All rows are made from the same 10 directions, up to rounding. Whole rows:
In the rows, zero is written as 128.
[[113 163 153 137  69  95  85 147  90 137 154 146  94 108 136 152 140 170
  109 185 122 110]
 [100 114 156 149 154 169 115  91 137  81 131 142 127 154 146 133  53  94
   98 115  99 149]
 [146 165 127 130 110  69  80 124 144 106 112 159 115 111 111  98 106 132
  198 130 171  83]
 [121 178 168 165  96 132  82  80 174  87 106 178 107  98 144 148 123 178
  147 126 113 121]
 [131 184 129 110  86  91 126 133 135 103 127 104  85 101 163 163 112 129
  169 161 157 167]
 [144 104 136  88 111 171 122 114 145 156 160 142 139 128 122 109 200  79
  106 115 113 127]
 [118 108 167 124 112 213 108  63 184 131 103 128 128 101 118 150 164 151
  119 114  95 148]
 [121 120 143 157 152 141 122 117 126 131 105 115 168 140 116 122  42 133
  184 121 153 129]
 [119 141  89 213 153 127 138 129 167 118 103  86 120 128 122 124 121 162
   74 104 112 139]
 [142  87 127  71 170 111 201 126 142 140 126 187 151 131 115 146 145 151
  162  72 115 144]
 [153 139 121 110 138 160 139 149  84 140 118  74 189 156 158  98 107  57
  201 150 186 123]
 [109  84 134  61 128 105 135 131 102 137  87 106  88  97  82 167 118 196
  161 158 137 121]
 [110 125 158 168 115 178 124 138  80 160 148 136 162 142 147 145 154 163
   72 157  89 117]
 [129 146 117 137 136 151 159 136 127 114 148  78 140 153 176 134  87  57
  124 129 141 188]]

The start of a row, then its end:
[127 143  91 139 145  75 125 138 143  78 132 144  79 135 132 110 131 109
  80]	[112 117 116]
[159 105  79 114 140 111 156 124 211 164 134 106 125 111  85  98 171  97
 136]	[ 65 145 155]
[143 155 113 138  87  91 134 187  76 192 144 106 143 113 126 134 186 178
 138]	[174 151 104]
[150 165  95 149 113  85 171 181 107 175 122  88 151 114 138 144 156 177
 166]	[145 163 139]
[140 133  86 163 159 105 193 163 136 144 163 129 150 154 149 122 143 109
  81]	[ 88 113 162]
[108  82 105  87 151 100 132 130 134  95 167 139  64 146 110 118 112  65
  44]	[111  96 144]
[130 108 125 101 112 137 103 101 169 139  89 104  98  88  82 130 166 164
 148]	[127 136 116]
[127 147 129 135 120 122 137 119 160 104 182 150 109 143 163 130 107  61
  89]	[105 110 179]
[132 127 133 128 111 163 139 147  89 164 131 117 151 126 140 138 205 158
  98]	[155 110 111]
[130 145 144 114  89  98  52 114 139 116 134 134  99 111 103 101  91  98
 173]	[153 165  99]
[116 146 156 170 129 173 101 117  99 114 111 108 163 145 154 126  76 124
 145]	[155 136 118]
[138 125 156  65  60 109 101 159  75 195 169 134 127 105 110 138 171 136
 165]	[186 154 109]
[152 173  97 149 141  77 159 172  92 122 108 140 150 134 154 120 163 166
 155]	[133 149  92]
[120 135 140 180 154 163 109  93 161  97 111 121 154 147 137 110  52  97
 143]	[103 132 139]
[114 135 141 163  97 162  46 121 109 129 138  82 123 136 119  93  99  82
 104]	[174 142  98]
[121 101 154  91 156 147 124 102 117  88 127 188 131 149 134 120 119 102
 122]	[111 103 105]
[154 166 107 139 134 168 121 120 131  90 100 108 144 139 172  94 199  85
 122]	[129 135  98]
[118 147 125 157 131 114 171 147 122 128 158 134 129 140 164 160 107 137
  94]	[123 107 176]
[120 156 131 128  91 121 142 137 137 137 159  87 101 115 157 168 103 114
 123]	[152 134 198]
[121 150 121 199 130 149 102 139 109 121 143 110 146 155 150 101 116 102
  74]	[141 118 111]
[147 136 124 130 142  91 110 124 147 121 128 160 150 137 110  88  82  97
 193]	[100 166 103]
[120  84 101 159 127  85 101 146 151 195 125  99 118 105  33 106 111 183
 121]	[118 143 103]
[116 135 184 118  93 158  77  90 129 108 156 203 117 125 142 133 148 122
 102]	[138  90 108]
[101 119 146 139 150 168 167 121 100 115  86 100 136 128 151 184 103 193
 123]	[146 104 156]
[105  95 161  48 123 128 144 150  37 131 126 125 115 132 135 173 105 149
 148]	[188 128 125]
[144 166 121 140 146  76 159 144 127  98 156 195 144 151 168 121 108 107
 144]	[ 97 129 132]
[126 166 147 150  89 152 133 143 101 158 127  81 151 116 162 164 120 156
 159]	[174 147 159]
[130 113 118 150 124 160 105 127 139 146 162 114 137 146 120  92 150  71
  70]	[120 115 123]
[ 95 159 169 149  88 122  87 116 107 104 118 134  88 105 142 175  92 190
 121]	[180 114 130]
[115 111 135 137 106 152 129 122 143 164 134 110 114 106 109 155 165 171
  87]	[135 101 148]
[127 151 156 133  95 102 105 115 151 137 147 159 123 109 124 143  87 142
 172]	[129 142 145]
[146 141 141 109  95 110 103 146 100 159 152 160 145 123 122 110 169 127
 153]	[148 144  89]
[114 121 119 195 111 154  88 118 161 157 133  95 118 116  95 114 148 150
  60]	[128 105 122]
[127 105 130  86  87  85 110 138 154 181 185  97 101 110  84 129  60  74
 168]	[134 170 182]
[104 139 147 172  76 102  89 111 181 155 158 147  78  86  94 161 122 192
  83]	[129  98 156]
[132 130 141 116  89 149  44 105 134 125 115 121 104 107  99  93 172 114
 127]	[159 139  70]
[161 168 125 106  73  95  88 128 158 151 132 129 119  92 114 106 173 120
 196]	[140 176 109]
[130 114 109 123 123 104 163 178  83 183 147 109 139 128 116 141 164 165
 108]	[148 127 126]
[146 173 146 160  95 129  72 101 169 123 127 147 141 113 129 100 121 112
 178]	[123 155 109]
[109 148 145 162  87 141  82 134 105 138 150 102 111 124 136 136 116 129
  90]	[175 122 128]
[116 155 146 158 108 164 120 118 130 125 127  78 135 127 160 152  78 115
 142]	[154 140 173]
[127 148 152 145 125 145 120 101 158 102 163 161 138 146 161 125  81  70
 127]	[105 119 163]
[129 163 125 148 125 160 132 142  87 108 110  82 143 142 178 133 134 115
 127]	[166 138 128]
[ 94 113 174 133  91 126  68 121 100 142 164 146 105 124 106 141  70 136
 107]	[169 115 122]
[114 153  99 156 118  95 106 118 171  88  93  85  55  97 116 141 123 161
  99]	[136 128 139]
[ 97 130 160 162  94  91  73 115 144 125 180 190  83 119 105 138  86 149
  69]	[132  90 127]
[116  71 157 123 136 164 118 144  65 192 138 136 184 146  90 118 122 154
 128]	[148 121  87]
[103 145 158 159  84 127  75 122 121 128 165 140  97 122 131 140 105 131
  81]	[162 107 132]
[118  96 116 110 131 113 144 112 182 138 132 122  88 105  91 147 127 145
 106]	[ 97 111 167]
[119 110 143 126 146 219 134  92 124 110  60  96 143 120 139 147 186 173
 113]	[138 100 112]
[135 102 173 105  92 144 107 102 167 198 165 148 163 109  87 132  86 116
 201]	[111 152 161]
[135  93 158 120 144 154 115 127  95 162 153 179 195 159 111  93 111  99
 152]	[115 130  87]
[117  90 130 144 152 169 119 120 118 148  96  84 155 134  97 118  99 141
 136]	[131 135 114]
[ 86  56 143  94 163 163 142 110 109 113 115 109  99 138 104 159  81 137
  79]	[133  90 150]
[122 121  91 110 161  66 164 184  57 112 116 120 110 145 130 132 126 155
 109]	[151 132  98]
[137 182 113 168 127  91 113 159  87 101 112 129 137 139 158 110 125 141
 143]	[156 151  84]
[121 116  95 131 162  65 169 176  84 129 129 129 121 144 120 134 103 158
 112]	[129 129 118]
[124 101 111 108 150 125 182 147 115 149 111 103 130 123 119 157 142 169
 125]	[123 121 150]
[127 107 141 113 144 209  73  70 151  79  79 105 126 133 122  89 142  76
 127]	[127 126  89]
[153  92  90 126 175 135 172 130 164 159 110 109 172 138  96  95 141 110
 156]	[ 70 146 131]
[135 118 146 123 105 150  84 150  65 169 144 128 166 141 115  94 156 113
 134]	[170 143  66]
[115 124 134 120 135  86 127 155  78 125 136 138 126 141 124 135  67 138
 148]	[152 143 116]
[101 134 124 156 148 126 115 157  51  92 122  95 121 163 155 126  72 115
  87]	[177 125 106]
[116  95  92 126 178 141 172 143 113 112 103  67 123 149 128 132 105 113
  95]	[122 124 149]
[128  99 132 142 151 117 114  87 194 127  93 185 124 104  68 118 139 194
 139]	[ 71 107  98]
[135  69 129  44 138 146 147 127 112 160 105 112 132 115  88 132 165 136
 164]	[131 139 116]
[108  96 154 134 127 145 128 114 137 153 149 147 133 127 107 147  99 146
 107]	[118 102 149]
[131 139 120 143 111  71 141 175  97 181 150 116 146 123 112 138  91 161
 168]	[147 162 134]
[126 144 122 131 180 167 200 121 107  72  60 119 147 140 188 169 151 176
 132]	[120 105 140]
[145 184 125 173 118 168 127 144  94 116 133 110 171 153 196 110 167  93
 115]	[152 133 114]
